The rows are grouped in 4 different ways at once. Each group adds its own fixed numbers to the row, and there is some noise. The rows also spread widely along 14 directions, which tell nothing about the answers.
(in the rows, 128 means zero)
Some rows, each with its group in each grouping after it:
[108 152 161 127 114 109 139 127 115 154 112 110 119 129  80 123  84 154
 103 143 141  83 147 116 106  92 103 120 164] | j_26 zuge Lovib j_450
[106 145 123 185 119 158 127 117 166  69 147  76  58 138 124 138 109 124
 118 147 144 185 120 131 158 127 111  31 141] | j_539 dul pav j_186
[ 98 121 144  86 136 106 111  95 131  89 106 127 107 127 153 180 208  97
 139 129 123 153  78  73 127 164 117 150 104] | j_643 lami rimi j_579
[104 181 125 112 125 132 116 118 113 183 113 113 172  81  75 118 138 167
 149 168 147  86 124  99 108 119 125 101 149] | j_539 Zov pav j_246
[151 114 128 174 113 139 147 126 130 122 154 111 109 113 155 129  89 121
 141  80 101 169 161 138 152  93 136  90 125] | j_643 lata Lovib j_349
[100 119 201 126 142  95 134  78 129  81 123 164  77 177  47 141 124 111
 110 146 136 178 137 136 115 104 143 115 183] | j_506 lami rimi j_246
[112 102  90 127 132 166 153 149 127 125 108 105 166 115 230 114 131 125
 145 121 104 116 158 113 162 135 161 191  71] | j_506 dul Lovib j_579
[132 133 161  27 151 102 171 145 129 155 109 146 108 116 119 153 171 124
 101  74 123 173 145  67 124 107 112 156  71] | j_26 lata Lovib j_349
[108 108 166 132 121 178 140  95 149 102 121 173 141 172  94  78 136 138
 125 149 152 175 177 153 138  90 186 146 122] | j_26 Zov rimi j_450
[ 80 124 116  65 143 116 152 135 149  86  80 153 113 142 171 148 155 111
  99 137 109  94  94  81 144 195 124 177 118] | j_26 kofoz rimi j_186
[139 136 170 169 115 109  86 102  52  93  86 113 127  99 117 123 139 147
 149 142 107 118 142 100 104  63 164 127 131] | j_26 zuge pav j_579
[163 168 100 122 118 153 140 152  86 107  85  98 129 113 122 130 141 183
 108 145 118  87 132 109 129 130 130 128 110] | j_26 kofoz rimi j_186
[122 106 139 130  95 170  76 102 142  97 129  70 129 148 181 147 198 119
 132 156 161 157 141 115 128 125 126 148  62] | j_539 zuge rimi j_246
[101 114 193  95 104 119 111  86 131 180 106  93 134 111 122 136 171 145
 149 143 146  81 146 125  93  63  95 157 115] | j_539 Zov pav j_579
[104 115 163 105 132 124 152  82 106 131  97 153 142 129 107 137 160 151
 167 140 126  95 125 135 121 108 140 157 141] | j_643 lami pav j_579
[147 139 121  75 115  95 121 124  93 152  79 106  90 108  89 161 211 111
 144 148 176  78  76 144 109 130 156 133 128] | j_643 lata pav j_450
[179 139  99 141 107 158 134 140 124 137 142 118 138 108  92 142 135 203
 114 110 103 158 162 118 117 130  92  77 129] | j_539 lami pav j_246
[131  73 153 124 107 156 135 133 147  69  94 144  76 169 137 118 147 140
  88 131 117 153 163 156 134 116 149 150 112] | j_26 kofoz rimi j_246
[137 122 113 168 121 150 117 111 137 136 157  87 179 124 140 130 125 138
 139 152 126 165 172  99 140 137 125 123 110] | j_539 zuge pav j_186
[121 102 148 157 142  79 153 127 118 141 113  88 113 135  79 145  96 119
 117 170 118 108 155 139 136 133 140 144 186] | j_539 lami Lovib j_246
[119 119 145  84  69 147  96  79 163 151 154 147 140 147 171 151 174 123
 135  95 167  94  96 143  85 129  85 131 112] | j_643 lata rimi j_246
[ 90 158 103 106 135 130 148 127 150 102 118 129 134 111 105 166 143 173
 115 159 109 126 109  63 141 194  76  95 144] | j_26 zuge pav j_579
[183  80 115 135 107 105 131 149 130 141 131 127 117 142 190 136 103 114
  89  45  86 128 152 135 107 132 115 155 122] | j_539 lami pav j_186
[149 135 110 155 129 134 154 152 132 140 137  98 115 129 132 106  85 113
 131 109 146 144 145 156 154 133 163  81 146] | j_539 zuge pav j_246
[113 104 153 155 110 128  84  71  96  72 107 179 164 152 146 120 153 114
 152 149 122 122 124 132 113 127 193 172 143] | j_26 lami rimi j_246
[134 120 160 147 135 104 130 165  72 136  69  92  80  90  86 110 111 142
 109 121  96 136 179 112 116  52 154 143 118] | j_643 lami pav j_450
[147  92 201  97  91 108 118  85 141 200 149 122 127 134 157 131 145 107
 147  71 145 114 156 158  88  45 114 149 124] | j_539 Zov Lovib j_246
[163 132  81 140 123 124 169 159 123 132 129 135 118 137 144 120  85 114
 120  92 126 103 112 163 130 167 158 101 172] | j_643 dul pav j_246
[ 65 147 120 119 133 164 153  94 125 118 109 118 157 109 107 133 159 151
 180 201 149 107 127 115 165 140 144 136 118] | j_643 lata pav j_450
[148  93 132 138 118 147 173 134 130  68 110 149  76 143 149 134  93 164
 106  79  59 133 157 153 143 123 116 110 156] | j_539 Zov pav j_246
[177 136  84 106 111 128 143 156 109 158 124  57 171 135 121 172 159 162
  95 169 136  87 155  95 104 171  88 183 106] | j_26 dul pav j_450
[ 73 101 172 136  96 136 118  63 146  88 126 180  87 159 165 123 114 103
 163 104 131 110 103 169 123  84 140 116 168] | j_506 dul Lovib j_450
[131 217 112  89 142 143 153 106 106 113 140 143 171 140  79 149 154 151
 136 166 159 136  99  59 123 167 125 117 130] | j_26 kofoz Lovib j_450
[153 136  58 111 134 151 157 158  98 129  92 167 163  92 162 114 133 165
 144  95  86 110 123 113 138 156 168 136 120] | j_506 dul Lovib j_579
[125 122 138 131 106 182 127 103 136  73 116  67  95 157 105 168 207 161
 129 209 159 139 142 137 138 130 112 132  93] | j_643 kofoz pav j_246
[192 139  90 186  71 160  90 105 113 140 161 121 182 130 137 119 121 160
 128 126 150 103 136 155 101 119 142 100 137] | j_26 lata Lovib j_186
[ 84 142 157 117 160 101 141 157 116 127 112  72 107 114 158 131 103  75
 111 123 117 168 155  44 146 107 135 164  85] | j_643 zuge Lovib j_450

New rows. What belongs after each?
[ 92 154 134 116 144  96  93 135 133 151 121 115 150 105 115 122 142  94
 103 151 152 160 124  49 116 137 148 128 111] | j_26 zuge Lovib j_186
[ 98 101 123 113 133  88 121 147 157 159 124 126 135 127 170 124 106  71
 110 108 124 124 125 101 126 166 145 154 142] | j_539 zuge Lovib j_246
[132  92 176 163 135  95 150 103 126 149 140 142 160 166 119  96  78  75
 139 134 138 128 180 156 128 104 189 174 168] | j_26 kofoz pav j_349
[ 96 135 133 139 131 142 142 111 157 138 164 150 149 101 201 115  82 114
 153  53  95 177 140  83 153 108 117  96 108] | j_539 lami Lovib j_186
[130 105 121 174  92 135 108  91 155  88 138 156  99 126 125 140 125 153
 133 119  93 136 109 136 121 142 104  65 183] | j_539 kofoz Lovib j_579
[136 192 113 117 150 113 148 144  99 155 121  54 143 113 117 144 125 113
 137 160 155 100 116  83 139 143 134 129 121] | j_539 kofoz Lovib j_349
[161 128  99 156 109 165 144 121 135 104 154 156 129 125 171 115  99 136
 156  59 105 178 139 137 153 129 146  71 130] | j_539 zuge pav j_450
[131 112  91 122 103 129 108 127 112  90  95 155 104 113 172 142 164 116
 142 103 105 105  84 126 114 155 150 128 136] | j_643 dul pav j_450
[145 152 133 139 134 114 132 146 136  57 111 109  52 142  92 150 135 126
  74 125 122 173 108 104 128 144 119  69 147] | j_26 Zov pav j_579
[144  96 113 150  84 140  87 136 103  82  75  96  92 108 179 154 176 168
 111 124  96  88 122 130 118 112 116 145  97] | j_26 lami Lovib j_579
[ 68 143 100  70 126 157 164 141 174 192 112 140 143  86 112 115 137 170
 142 132 138 108 129 105 140 146  96 101 124] | j_539 dul pav j_450
[159  85 158 102 124 111 151  74  88 132 107 116 124 110 121 189 212 149
 193 143 109 131 153 149 147  88 145 167 121] | j_506 lami Lovib j_246
[113 116 137 157 127 104  85  98 125 148 146 163 167  82 100 126 136 122
 153 134  93 193 156  74 105 110 153 109 153] | j_506 dul Lovib j_246
[168 199  89  88 136 151 170 126 135 139 157 116 128 116  66 173 181 165
 138 131 169 188 106  94 153 157 110  54 113] | j_26 lami Lovib j_450
[100 149 154  89  95 178 136  58 148 152 136 172 171 131 178 107 162 142
 197 102 175  85 100 164 135  92 144 115 115] | j_26 Zov rimi j_579
[117  95 146 114  80 166 117  97 164 151 150 151 146 154 189 112 138 119
 138  90 157 126 146 153 111  89 127 150 100] | j_26 dul Lovib j_450
[118 135 171 121 100  93 101  79 131 144 136  91 153 200 129 143 116  87
 106 156 194  47  94 139  74 149 104 171 170] | j_539 zuge rimi j_579
[135  95 117 185 132  97 114 107  93 127 123 139 176 104  99 132 113 129
 160 171  86 132 167 123 134 143 177 142 186] | j_506 zuge pav j_246
[112 160 130 126 112 119  98 116 110 129 106 127 155 113 100 137 144 152
 122 169 129  79 118  87  96 142 116 134 143] | j_26 kofoz pav j_349
[135 110  88 124 100 163 133 150 144 194 127 140 184  80 168  92 128 153
 146 101 126 123 170 129 143 109 155 139  88] | j_26 lata Lovib j_450
[152 171  93  70 140 149 195 144 138 185 144 154 182 118 102 136 123 181
 126  94 133 129 142 101 140 154 108 114 118] | j_26 lami Lovib j_349
[155 129 109 168  99 172 114  84 143  88 174  52 165 167 135 182 180 143
 136 200 158 167 155 115 151 163 104 144  96] | j_26 lami rimi j_450
[127 144 175 109  97 132 114  71 120 120 141 139 137 176 139 137 135 115
 139 124 158  87 113 129  86 107 108 152 139] | j_539 kofoz pav j_450
[117 149  76 122 124 195 134 159 155  70 106 133 126 151 139 115 155 150
  96 156 147 144 124 116 152 185 152 118  89] | j_26 kofoz pav j_349
[ 77 101 170  87 137 138 178 120 144 149  79 195 106 132 125  78 105 147
 144  80 126 106 138 168 139  83 158 131 140] | j_539 lami pav j_579
[124 104 129 125 133 162 160 136 128 110 127 120 156 142 162 121 111 156
 120 121  94 157 187 100 147 128 129 164  94] | j_539 zuge Lovib j_246
[216 114  98 163 109 139 166 144 127 163 161 105 146 115 112 135 118 156
 132 111 111 169 189 140 146 116 138 104 134] | j_26 kofoz Lovib j_450
[ 71 161 104  95 162 113 161 128  98 157  94 148 182  69 116 128 127 146
 173 167 102  94 124  72 148 151 159 149 150] | j_506 dul Lovib j_246
[ 66 109 161 165 142 120 147 116 172  84 142  93 120 172 100 150  93 119
  88 201 127 158 171 102 150 161 102 146 152] | j_26 lami pav j_246
[ 78  85 200 162 105 141  84  56 145 127 133 150 137 128 130 104 155 107
 168 152 134 163 162 128 111  59 158 141 120] | j_643 kofoz pav j_186
[ 74 151  76 142 141 111 114 171 127 139  99 112 143  79 158 116  94 105
 123 145 110 103 116  74 151 168 154 129 140] | j_506 zuge Lovib j_450
[131 109 137  46 139 141 188 170 181 173 119 154 106 145 129 111 149 122
  89  87 155 168 161 130 141 128 143 143  86] | j_26 kofoz Lovib j_246
[129 160 141 163 130 109 162 112 120 148 151  63 136 148 113 139  71 104
 145 164 152  86 139 133 139 129 118 124 175] | j_539 kofoz pav j_450
[114 153 150  72 153 156 190 127 130 110 142 159 136 148 170 123 110 118
 130  74 128 175 152  97 152 110 142 147  77] | j_506 lata Lovib j_246
[ 73 133 136 139 128  97  77 107 125 167 117 125 176  94 168 108 131  73
 168 142 151 101 110  95 118 127 170 146 134] | j_506 zuge pav j_579
[215 176 113 148 124 154 164 114  90  90 157  95 136 164 113 155 128 153
 126 118 151 164 138 129 141 125 140  92 120] | j_26 zuge Lovib j_186
[162 124 135 172  66 178  97 118 133 124 129 126 124 142 125  92 118 174
 110 112 164 111 149 184  96  75 133  83 120] | j_26 lata pav j_579
[123 120 117  90 155  98 174 140 118 117  83 156 116 149 106 126 132 101
 119 133 132 113 112 134 144 169 185 155 160] | j_26 dul rimi j_349
[123 160 117 108 110 157 107 131 130 144 105 165 123  96 127  96 151 145
 142  83 151 141 108 132 130 102 164  73 104] | j_26 lami rimi j_349
[163 146 164 170 120 132 138 106 105 109 155 157 142 134  94 107  77 145
 126  94  96 183 181 111 114  74 145  99 156] | j_26 Zov pav j_450
[164 174 135  89 140 123 158 156 115 153 133  59 139 167 124 142 137  98
  96 141 203 122 139 113 124 140 139 151  91] | j_26 zuge pav j_246
[146 105 148  76 146 144 218 141 148 129 136 148 139 186 180 117  85 111
 106  58 124 152 177 136 163 134 142 177  96] | j_26 zuge rimi j_349
[125 204 107  84 142 174 136 147 122 166 116 123 165 111  53 108 174 182
 114 155 182 161 125  78 112 127 136 100  81] | j_643 lami Lovib j_579
[111  83 145 132 106 126  97 117 114 161 100 161 167 101 169 100 135 128
 145 109  89  96 162 112 100  93 159 192 116] | j_643 kofoz Lovib j_349
[137 129 138 116 147 109 117 131 142 140 141 170 150 156 132  88 113  57
 110  81 147 183 130 111 108 141 194 138 131] | j_539 Zov pav j_349
[170 116 162 123 101 124 131 111 117 102 138 141 126 191 150 143 107 138
  72  78 121 115 150 131  81 109  95 163 123] | j_26 lami pav j_186
[116 171 106  97 116 112 125 119  87 133 107 182 184 126 166 117 106 126
 143 109 132  30  74 110  87 161 152 153 165] | j_26 dul pav j_246
[107  87  93  91 134 133 146 122 172 121 116 190 128 108 148 145 173 135
 138 116  82 157 128 108 152 182 130 128 131] | j_506 kofoz pav j_186
[ 84 138 136 109  80 181  94  94 155  92 119 129  94 156 170 144 166 146
 128 128 167  92  97 151 117 113  91 118 101] | j_506 lami pav j_450
[109 146 112  57 113 171 145 126 163 110 114 108 106 154 153 153 201 130
 119 141 184 134 100 117 141 157 110 134  74] | j_26 dul rimi j_450
[ 81 140 177 122 151 102 125 116 104 108  86 150 103  83  98 116 131 130
 137 126  78 170 136  53 122  89 140 121 130] | j_643 kofoz rimi j_579
[146  64 160 178  99  90  80 124 143 148 127 102 106 160 127 104 117  59
 100 137 146 141 161 156  94  99 171 164 152] | j_539 kofoz Lovib j_450
[189 162 103 122 118 140 136 172  75 123  86  86  77 114 122 129 131 152
 114  96 140 110 128 151 134  93 158  90 111] | j_506 zuge Lovib j_349
[164  98 106 176  76 134  88 103 122 125 128 161 111 102 127 140 132 168
 143  90  91 117 125 171 111 107 125  72 172] | j_506 lami Lovib j_349
[ 51 100 145 114 126 115 105  85 149 113  83 157  95 105  96 143 180 131
 162 165 124 117  93 128 142 134 144 110 160] | j_539 lami Lovib j_349
[175 163 142  51 117 126 138 147 130 147 125 141 104 142 154 129 160 105
  96  48 162 140 105 119 102 112 136 120  92] | j_26 Zov rimi j_246
[178 222 123  88 134 137 141 163 109 159 143 117 140 150 153  97  94  99
  91  47 180 131 105 104  97 110 142 107  97] | j_506 Zov rimi j_579
[115 137 119 153 148 114 167 139 153 172 159 106 149 106  92 113  71 116
 140 131 123 178 173  98 161 139 135  86 160] | j_539 zuge pav j_450
[120  88 160 123  99 109  82  73 127 193 128 124 195 100  83 147 194 155
 158 182 135 124 171 102  96 101 123 163 130] | j_26 zuge Lovib j_349
[ 98 118 174  83 143  92 142 102 174 195 135 158 147 118  52 123 162 119
 126 142 154 170 150 102 112 118 127 119 151] | j_26 Zov pav j_579
[ 85 132  76 186 106 153  65 134 118  76  98 107 130 106 182 123 144 112
 139 169 129  93  87 120 136 174 171 122 125] | j_643 lami pav j_246
[ 94 203 130  95 115 186 129 106 149  69 154  62 106 169 159 175 160 139
 115 157 189 137  86  81 127 149  63  95  78] | j_539 dul Lovib j_246
[104  93 164  79 138  89 148 118 110 134  70 175 111 111 100 123 144 135
 133 118  77 114 143 102 117 114 142 176 152] | j_539 kofoz rimi j_450
[ 59  91 140 132 142 169 172 112 149 107 101 142 138 125 133 112 117 163
 151 153  91 142 177 127 179 124 142 158 118] | j_643 lami rimi j_349
[125 183 171  82 125 136 163 100 106 156 126 137 124 126  99 136 135 159
 151 106 166 109 120 127 123  72 121  98 123] | j_26 lami Lovib j_246
[ 83 152 101  69 146 151 150 163 141 120  76 160 141 147 109  92 144 129
  92 154 173 102 112 116 135 174 175 154 103] | j_26 lata pav j_349
[108 125 129 178 140 114 144 145 143  99 119 129  88 161  83  99  68  95
  96 169 144 133 137 160 142 143 183 104 197] | j_506 kofoz Lovib j_246
[159 118 120 144  85 168 123 111  93 118  89 146 148 115 124 105 147 200
 140 128 124  80 144 166 117  90 154 126 126] | j_26 lata rimi j_579
[162 150 158 151 112 120 137  91  70 141 146 125 171 122  86 137 102 161
 146 129 108 122 166 100  94  77 121 143 148] | j_643 lata Lovib j_450
[128  96  91 181 122 119 122 118  90  83  94 120 141 110 174 142 125 118
 164 167  73  84 135 126 156 154 176 177 157] | j_506 kofoz Lovib j_450
[171 108 142 117 118  94 138 119 110 213 119 139 156 111  61 116 143 137
 142 128 150 120 158 156 103  89 168 128 164] | j_26 dul Lovib j_349
[ 84 148 135 148 104 118  84  92  99  96  79 148 110  77  65 154 159 195
 146 176  95  86 102 103 112 120 108  79 175] | j_26 lami pav j_349
[ 71 116 125 129 112 119 104 107 196 131 145 110 130 160 142 144 127 100
 101 157 165 110  93 110 117 190  90 117 157] | j_539 zuge Lovib j_579
[166  98 126 179 117 104 114 134 133 144 148  67 126 104 149 152 124 111
 123 130  96 168 175 103 132 112 120 130 123] | j_506 kofoz Lovib j_579
[136 133 148 174 110 112  70 113  60  86  87  88 121  96 122 148 163 142
 139 170 110 113 136 104 111  89 157 138 121] | j_26 lami pav j_246
[173 102 108 152 106 159 161 109 115 144 154 147 200 136 162 118 103 158
 158 106 104 130 185 140 145 123 153 159 129] | j_26 zuge Lovib j_450
[ 58  87 173  97 171 109 197 136 168 148  98 144  95 131 108 106 109 107
 124 123 121 165 164 125 165 113 149 148 130] | j_643 lami pav j_579
[162 131 106  97  91 140 118 124  94 193  96 155 191  90 125 114 170 179
 157 130 128  56 141 132  96 113 147 166 121] | j_26 kofoz pav j_450
[ 98  66 171 179  82 117  79  67 146  66 127 124  79 145 156 148 157  87
 146 149 134 139 125 160 131  98 144 123 144] | j_26 lata pav j_450
[ 94 178  91 111 112 138 102 114 125 158 101 123 158  92 105 131 155 154
 156 168 155  40  72 121 117 164 130  96 163] | j_539 Zov pav j_349
[ 83 223 170  99 166 123 149 142 118 110 116 137  97 107 127  98  93 100
 118  89 149 176 101  41 134  88 146  76  99] | j_26 kofoz Lovib j_579
[134 131 120 138 115 163  92 142 148 123 127  97 127 125  81 115 165 157
  95 159 149 207 164  99 122 129 135  90  95] | j_539 zuge rimi j_246
[118 114  95 144  98 124  92 107 147  62 119 122  98 147 186 169 169  89
 126 133 136 118  71 129 142 191 135 126 136] | j_26 lami rimi j_450
[139 202  74 137 134 151 106 171  93 151 121  46 195 103 168 118 114 138
 103 145 144 106 133  52 123 156 128 154  66] | j_539 lami rimi j_186
[113 107 136 124 139 105 136 136 138  96  98  90  96 139 167 145 158  79
 118 153 138 126 121 111 150 152 153 164 108] | j_26 kofoz pav j_579
[ 82 165 132 160 118 114  79 120 135 121 127 150 138 107 122  98  97  98
 119 134 134 134 107  81 109 124 157  97 161] | j_26 Zov Lovib j_450
